There are 3 nested groupings, the coarsest first. Each group lies inside one group of the grouping before and may be the whole of it. The rows also spread widely along 8 directions, which tell nothing about the answers.
Known rows, each followed by its group in each grouping:
[-16  -7   4 -18  33  12   9 -24 -26  24 -21 -10   7  -1  -1  -8 -37 -22
 -10   9  11 -14 -23  -4 -33  12   0 -10 -17  11   2  -4  13  14] => Q390 Q989 Q89
[ 12 -30  44  37 -36 -19  -9   9 -36   2   1  11  40  17   6 -18  22 -20
 -12 -24   0 -39   1   9  13 -23 -13   8 -12  -3  10  21 -28 -23] => Q420 Q677 Q336
[  9   0   7 -22  14  -8   9  -8  -2  43  -9 -11   2  27 -37 -10   1   0
   1  40  20  56  14  21 -20  18  16  31 -24  13  -1  17  15   0] => Q420 Q161 Q190
[-14 -20  29   3  13   5 -17 -23  -4  14  20   6  33  -4 -10  35 -13  13
 -16   4   8 -41   7   5   2   7 -20 -23 -17  36 -38  56   0 -14] => Q390 Q118 Q418
[ -5  17  -5 -28  39   4 -29 -19  -2 -26 -35   6 -17  -1 -13  -1  -3  33
 -20  -2   7  12 -16 -12  15 -16  -2  14  19   5 -16  11  12 -17] => Q390 Q118 Q59
[ 22  26  23 -15  25   6  -8   3 -13 -20 -24  20 -14   2 -18 -31   6   0
  -6  -7  -4   1 -14  -8   9   2   1  26  33  -2   4  -3  -3  -9] => Q390 Q632 Q511
[  8  16 -27   9 -22   9   0   3  -9 -25   2 -16 -17   2  17  16   5  21
  10 -13   3   8  -6 -22  17 -18 -10  -7   8 -24   4  15  13  -6] => Q19 Q598 Q450
[ 38   7  18 -35 -22  -5 -24  34  -1 -15 -25  17   3  25  -3 -31  59  22
  -4  24  -3  42  53  23  12 -11   1  37  13   6 -14   6 -33 -11] => Q420 Q677 Q350
[  5 -14  44  15   6 -10  20 -15 -19  35  -6   3  30  11 -37 -29   3 -30
  -2  -2   1 -11 -19  17 -12  13  11  23  -6  10   9  -2  -2  -9] => Q420 Q677 Q283
[-39 -24   8   8   3   1 -17  -6  20  -2  -9   7  35 -12  22  31 -13   2
 -27  -8  -5 -46  -5  13   1 -17 -13 -47 -10  32 -19  12 -16  -4] => Q390 Q989 Q673
[-22   5  17  -2  13   1  20  -7  25  28  -4  -4  10 -16 -35 -11  -3 -11
   0  14  -8  12 -17  17 -16  13  14   4   6  11   3 -18  10   6] => Q420 Q937 Q401
[  3  17  43  -5  33   6  41 -24  -1  41   1   4  14   5 -55 -35  -4 -24
   0   8  -2   3 -35   6 -15  37  24  27  15   7  18 -13  16   4] => Q390 Q632 Q208
[  3   6 -22   2 -31  12   8  18  21 -21  20 -12  -1   3  15  20  20  26
   6  10  -4   9  28 -12  15 -14 -10  -8   6  -5  -8  19  -9 -10] => Q390 Q683 Q84
[  1   5   0  -9 -13  14   6  15  25 -12   7   0  13 -14   8  13  13  17
   0  12  -6   3  25  -3   6   1  -8 -22  12   8 -22  11 -10   2] => Q390 Q118 Q416
[ 56  28   7 -20 -17  17  -5  26  11 -42  19  -1 -30 -16 -10  -6  32  22
  29  13 -11  35  37 -18   8  -2 -27  18  34 -19 -15   5   1   1] => Q420 Q623 Q297
[-31   2   2 -11  28 -16 -34 -18   4  -1 -32  16   9   2 -10   5  -2  18
 -21 -10   9 -19 -15  14  13  -3   5   0   6  22  -6   0   1 -11] => Q19 Q169 Q299
[  0 -14  46  25  -8 -11  38  -7 -20  44   4   0  32   0 -23 -34 -12 -50
   7  -7  -7 -14 -23  15 -22  20   7  10 -12  -5  31 -10   2  12] => Q420 Q161 Q372
[  3   9 -30 -33   2   2  -2  20 -16 -14 -47  -2  -5   5  39 -22 -11   4
 -12  23  -2  20  16  -3 -19  -8   8   0  -5   0  11 -25 -20  11] => Q390 Q683 Q732
[ 16  -9  13 -27  -5  29 -27  21  31 -12  26  -3   6 -38  10  47 -12  12
  17  27   0  -1  60   4 -27  15 -45 -39 -15  38 -59  30 -12  26] => Q420 Q937 Q101
[-28 -10   4   9 -10 -24  18   0  14  26 -20 -14  28  15 -18 -18  22  -4
 -23   9  -4  21 -16  29   3  -5  27  11 -10   2  24 -18  -4 -12] => Q420 Q677 Q336
[-23  -4  19   8  14   8  33 -22  28  27  20  -7  27 -19 -22  14 -29 -10
   1   6  -1 -22 -20   7 -20  24   0 -18  -1  29  -7  -4  10   7] => Q390 Q683 Q732
[ 21  14 -18 -18 -29   6  -2  27  -2 -10   0  -5  -5  33  11   8  45  36
  -4  31   6  41  45   0  20 -10   0  16  -3 -10  -8  38 -11 -18] => Q390 Q632 Q208
[ -8 -12  28 -13   7   2 -32  -4   1  -6  -3  18  28   5  -3   9   9  21
 -23   5  -1 -26  21  15  12  -1  -9 -14   0  31 -32  35 -24 -16] => Q390 Q118 Q418
[  3  11  20 -18  17   7 -19  10  16 -19 -16   6 -10 -28  -5  -1 -11   4
   7  -1  -8   5  11   2 -10  -1 -22 -12  15   7 -15  -8  -1  18] => Q420 Q161 Q372
[  1  19 -29 -17 -10  13   1  25  15 -37 -28  -4 -16 -15  28  -5   6  18
  -5   5 -14  22  12 -15   9 -14   0 -14  19 -16   4 -23  -7   9] => Q390 Q118 Q59
[  7  10 -28 -21   5  21  28   5  -8   3  -7 -23 -10 -14  20   8 -36 -10
  14  23   4  15   5 -21 -36  15 -10 -12 -16  -2   0 -10  10  27] => Q390 Q683 Q732
[ -1  16 -17 -31  -1   7  26  10  14  17 -15 -14  -3  17  -7 -24  21   7
  -2  36  -1  46  14  10  -9   7  26  13   7  -6  14 -23  -2   4] => Q390 Q989 Q89
[  4  10  -6  15   5 -10   8  -8 -22  -2 -14 -12 -12   2 -13  -8   0  -2
   0 -16   5  12 -33 -16  11 -24  -1  26   8 -23  17   5  23 -19] => Q420 Q677 Q283
[ -3  -8  13 -12  10 -14  11  -6   3  37 -17  -2  12  20 -26 -20  -4 -12
  -6  29   9  35   2  27 -21  16  18  21 -21  17   5   1   1   2] => Q420 Q161 Q190
[  9 -14  35  -2  -3   4   1  -8  -1  19  13  14  26  -2 -19  -4  -3 -11
  13   6   4 -31  16   7 -14  31  -8  -4  -2  25 -21   3 -14   9] => Q19 Q169 Q299

New rows, each followed by its group in each grouping:
[-28  15 -33   8   5  -6  12  -6  21   8  -3 -27 -20  -9 -13  28  -9  23
  -3   0   5  48 -19  -6  10 -20   2   4  -4 -17  12  13  45  -6] => Q420 Q161 Q372
[ 11  25 -21 -21  11  20  26   5   9 -15  -8 -11 -22 -27   7  -7 -22   1
  14  11  -6  18  -4 -23 -18   4 -10  -4  19 -10   4 -24  10  19] => Q390 Q683 Q732
[-34   2 -15 -13  25   7  19  -8  17   3 -26  -8   9 -31  14   3 -46 -13
 -10   3 -11 -13 -24  -3 -27   9  -1 -36  -4  15   6 -35   6  21] => Q390 Q683 Q732
[ 23  12   6  15 -18   6  36   0 -10   5  18  -6   4   6 -11 -15   9  -5
   8  -1  -2   8  -7 -18   4  -3   3  22  15 -15  18   4   2 -11] => Q390 Q683 Q732
[-22  -1  12 -15  18   4  12 -21  16  30  -2  -6  20   5 -26   4   0   4
 -15  25   2   6  -6  19  -7  19  17  -2  -7  22  -9  12   7  -4] => Q390 Q118 Q418
[  6  11 -11 -18  11   5  -2  -4   7  -2   1 -14 -15  -8 -10  16  -2  13
   4  18   3  31   7  -3  -8   0 -15   3  -7  -1  -7  16  24  -2] => Q420 Q623 Q297
[ 15  -5  14 -11 -26  16  10  17  19   9  21   0  16  12  -2   3  33  13
   3  28  -6   4  47  11   1   8  -4  -7   5  11 -20  16 -20  -1] => Q390 Q989 Q89
[ 10   9   5 -11  -3  29  11  19  13 -31  -5   5   0 -45  25  -2 -14  -9
  14  -3 -20 -19  12 -22 -14   5 -25 -34  26  -2 -14 -20 -11  24] => Q390 Q118 Q416
[-56 -14 -28   4  -1   5  23 -18  31  29   3 -31  26  -4   3  45 -15  18
 -21  22   5  10 -10   7  -3   1  11 -36 -23  18  -7  23  23  -5] => Q390 Q118 Q416
[ -2  15  -9 -16  14  18   7  11   1 -15 -17  -1 -10 -15  15   2 -22  -2
  -2  10  -6   5  -1 -16 -10   9  -8 -15   4   5  -3  -6   4  13] => Q390 Q632 Q511
[ 16   7  17  -7  -1  17  22   8 -10   5  -1  -2   5  -5  -1  -8  -7 -18
   8  11  -1  -8   4 -13 -17  16  -5  -3   2   0   0   5  -2   9] => Q390 Q632 Q208
[ -2   6  13 -56  42  -2 -44  -8   3 -10 -55  23   7  20 -12 -23  17  36
 -35  25   3  24  23  26   6   3  18  18   8  30 -27   4 -22 -12] => Q390 Q118 Q59
[-10  -8  -4  -9  18   0 -25 -26 -38  -1 -33  -2   3   5  13   5 -30   1
 -12 -11  15 -22 -21  -5  -8  -5  -7  -8 -24   6  -5  15  11  -2] => Q19 Q598 Q450
[  0  11  -8 -19  -5 -11  -5  23   5 -16 -38  -2  -4   0   7 -26  20   6
 -12  10  -9  31   5  10   2 -15   8   6   8  -7  12 -29 -12   1] => Q420 Q677 Q336
[ 14  24  -8 -17   5  14  29   5  -1   1 -11  -8 -15   1  -6 -25   4  -9
  10  13  -9  26 -10 -16 -15   1   9  10  18 -16  15 -27   4   6] => Q390 Q989 Q673
[  7   4 -14 -29  -6   6  -5   8  19   6   6 -16  -2   3  -5  20  12  24
   1  39   7  47  39  14 -11   9  -8   0 -21  12 -22  20   9  -1] => Q420 Q623 Q297
[-33   7 -66 -12 -24 -14  12   6  13  18 -17 -33  -4  52  13  15  42  44
 -35  35  11  68  15  15  28 -34  36  12 -16 -15  22  16   9 -31] => Q390 Q989 Q89
[-24   0 -15 -11  -5   5  -2   6  27   0  -5  -6  11  -1   9  12  11  19
 -20  13  -4   7  12  12   7 -13   3 -21   5  10  -8  -2  -5  -3] => Q390 Q989 Q89
[ 15   6  21  18 -28  -9  24 -16   7  32  26  -4  17  42 -51 -12  47  13
   7   8   4  23   1  22  24  11  29  38   8  -4   7  21   6 -23] => Q19 Q598 Q450
[-16   4   3  12  -3 -14 -18  -3   7  -3  -9   4   2  10 -17   1  29  20
 -17  -7   1   7  -7  13  24 -27   7  17   7  -5   5  18   2 -28] => Q420 Q937 Q401
[-24   1  41 -23  47  12 -29  -2  33 -20 -20  30  17 -47   0   8 -32  -1
 -18  -7 -17 -47  -7  10  -9  21 -24 -45  23  48 -38  -7 -14  18] => Q390 Q632 Q511
[ -9 -28  26  12 -28   2 -20   6   7  -4  16  12  46   4  15  26  23  15
 -20  -1  -2 -37  36  11  18 -11 -18 -30  -7  26 -31  47 -33 -19] => Q390 Q118 Q416
[-15 -17  38  19  -4 -16  -3  -9   0  10  -7  10  37  -7  -8 -15   3 -18
 -16 -11 -16 -31 -18  26   0  -1  -1  -6  -4  11  11  -5 -11 -14] => Q420 Q623 Q297
[ -9  -3   7   7  -2   7  19   0  -1  18  -3  -9   6 -11 -11 -10  -7 -22
   3   6  -5   1 -12   7 -19   7   5   0  -6  -6  12 -12   9   8] => Q420 Q937 Q401
[-11  -2 -28  15 -32  11  44   5  -4  12  17 -35   7   0  20  22  -5  -8
   4  14  -3  11  -6 -20  -4  -3   4 -16 -20 -20  15  11  15   3] => Q390 Q118 Q418
[-20 -12 -29  23 -42  11  64  20 -16  14  -5 -30  17  -8  52 -17 -30 -51
   9  10 -14 -13 -13 -20 -33   9   8 -27 -26 -24  43 -40  -4  25] => Q390 Q683 Q84
[ 17  10 -35 -17 -11   7   8  28  -2 -10 -14 -21 -26  -2  21   5  -9   3
  14  23   1  55  23 -10 -17  -9  -8   2 -15 -17   3  -5  10  18] => Q420 Q161 Q190
[-11   1 -13  -1   6   8  23   6 -33   3 -34 -10   1  -7  34 -20 -33 -32
  -3  -4  -4  -8 -28 -17 -24   3   2 -14 -10 -14  28 -23   7  18] => Q390 Q632 Q208
[ -8 -26  26  11 -13  -9 -34   2 -24  -7 -13  22  32   5  21  -2  -2  -9
 -10 -18   5 -60  10   9   2  -3 -19 -17 -11  19 -13  12 -29  -6] => Q19 Q169 Q299
[-50   6 -49  18   3 -18   2  10  11 -14 -47 -19 -14 -19  37   6 -27  -4
 -19 -15 -15  18 -40   0   4 -40   6 -27  -3 -20  38 -35  18   6] => Q420 Q161 Q190
[ 23   4  36  -2   4   8   2 -13  -7   2  14  10  11   8 -30 -11  20  10
  -2  -1   4  -6   3  -5  12   2  -6  23  18   4 -14  32  -3 -20] => Q390 Q118 Q416
[ -6 -27 -18 -15  -6   3  -2 -11 -66  29 -29 -14  20  34  29   2 -24  -9
 -22  27  28   3  10 -11 -27  -6   1   3 -58   2   3  41   2  -8] => Q390 Q118 Q416
[ 18   8 -51   2 -45  22  19  43 -35 -45 -19 -21 -20 -15  77   3  -7  -6
  13   1  -6  12  19 -49  -4 -33 -21 -22  -4 -46  18  -8  -7  14] => Q390 Q118 Q416
[-15  -8 -23 -12   2   0 -30  20 -31 -29 -46  -6  -9 -29  62  15 -50 -10
  -7  -9   0 -12   7 -15 -26 -27 -35 -37 -28  -5  -4   1  -2  27] => Q420 Q161 Q372
[ 22   0  47   2 -11  13  -3   5   5  -3  24  17  21   3 -16   8  27  12
   2  -2  -4 -24  28   3  12   8 -18  -3  16  18 -23  38 -17 -11] => Q390 Q632 Q208
[-15 -34  20  26 -22   4  25  -4   0  33  26 -24  40  -8  -4  29 -18 -24
   5   8   3 -23   2   7 -19  12 -16 -28 -34  22 -15  25   3   2] => Q420 Q677 Q283
[ -5  -1 -20   1 -18  -7   8   3  15  17   8 -28   6  17 -14  27  23  29
  -6  28  14  45  23  11  12  -8   4   9 -16   8 -12  30  14 -19] => Q420 Q677 Q283
[ -4  -8  16  19  -7  -1  -5  -8  -5 -15  -4  13  20   0   3  -3   8   5
 -15 -19  -6 -27 -12  -8  23 -19  -6  -4  15  -5   1  13  -6 -19] => Q390 Q118 Q59
[-11 -15  27  -4   5  13  18   6 -16   4 -18   7  33 -29  25 -18 -31 -41
   0  -1 -17 -49  -7   0 -32  19  -5 -36  -3  15   3 -25 -22  24] => Q390 Q118 Q418
[ 29  -2  12 -10 -10  10   5  10 -53  -4 -23   9   3  21  27 -35  -2 -25
   0   3   2 -15   3 -17 -22 -12  -6  14  -6 -14  14  -7 -22   2] => Q390 Q989 Q673
[-23  11  -3   2  14   6   5  -5  38 -16   1  -2   4 -31   1  22 -14  17
  -5  -8 -12 -11 -11  -2   2  -2 -10 -27  22  14 -11 -10   3   3] => Q390 Q683 Q732
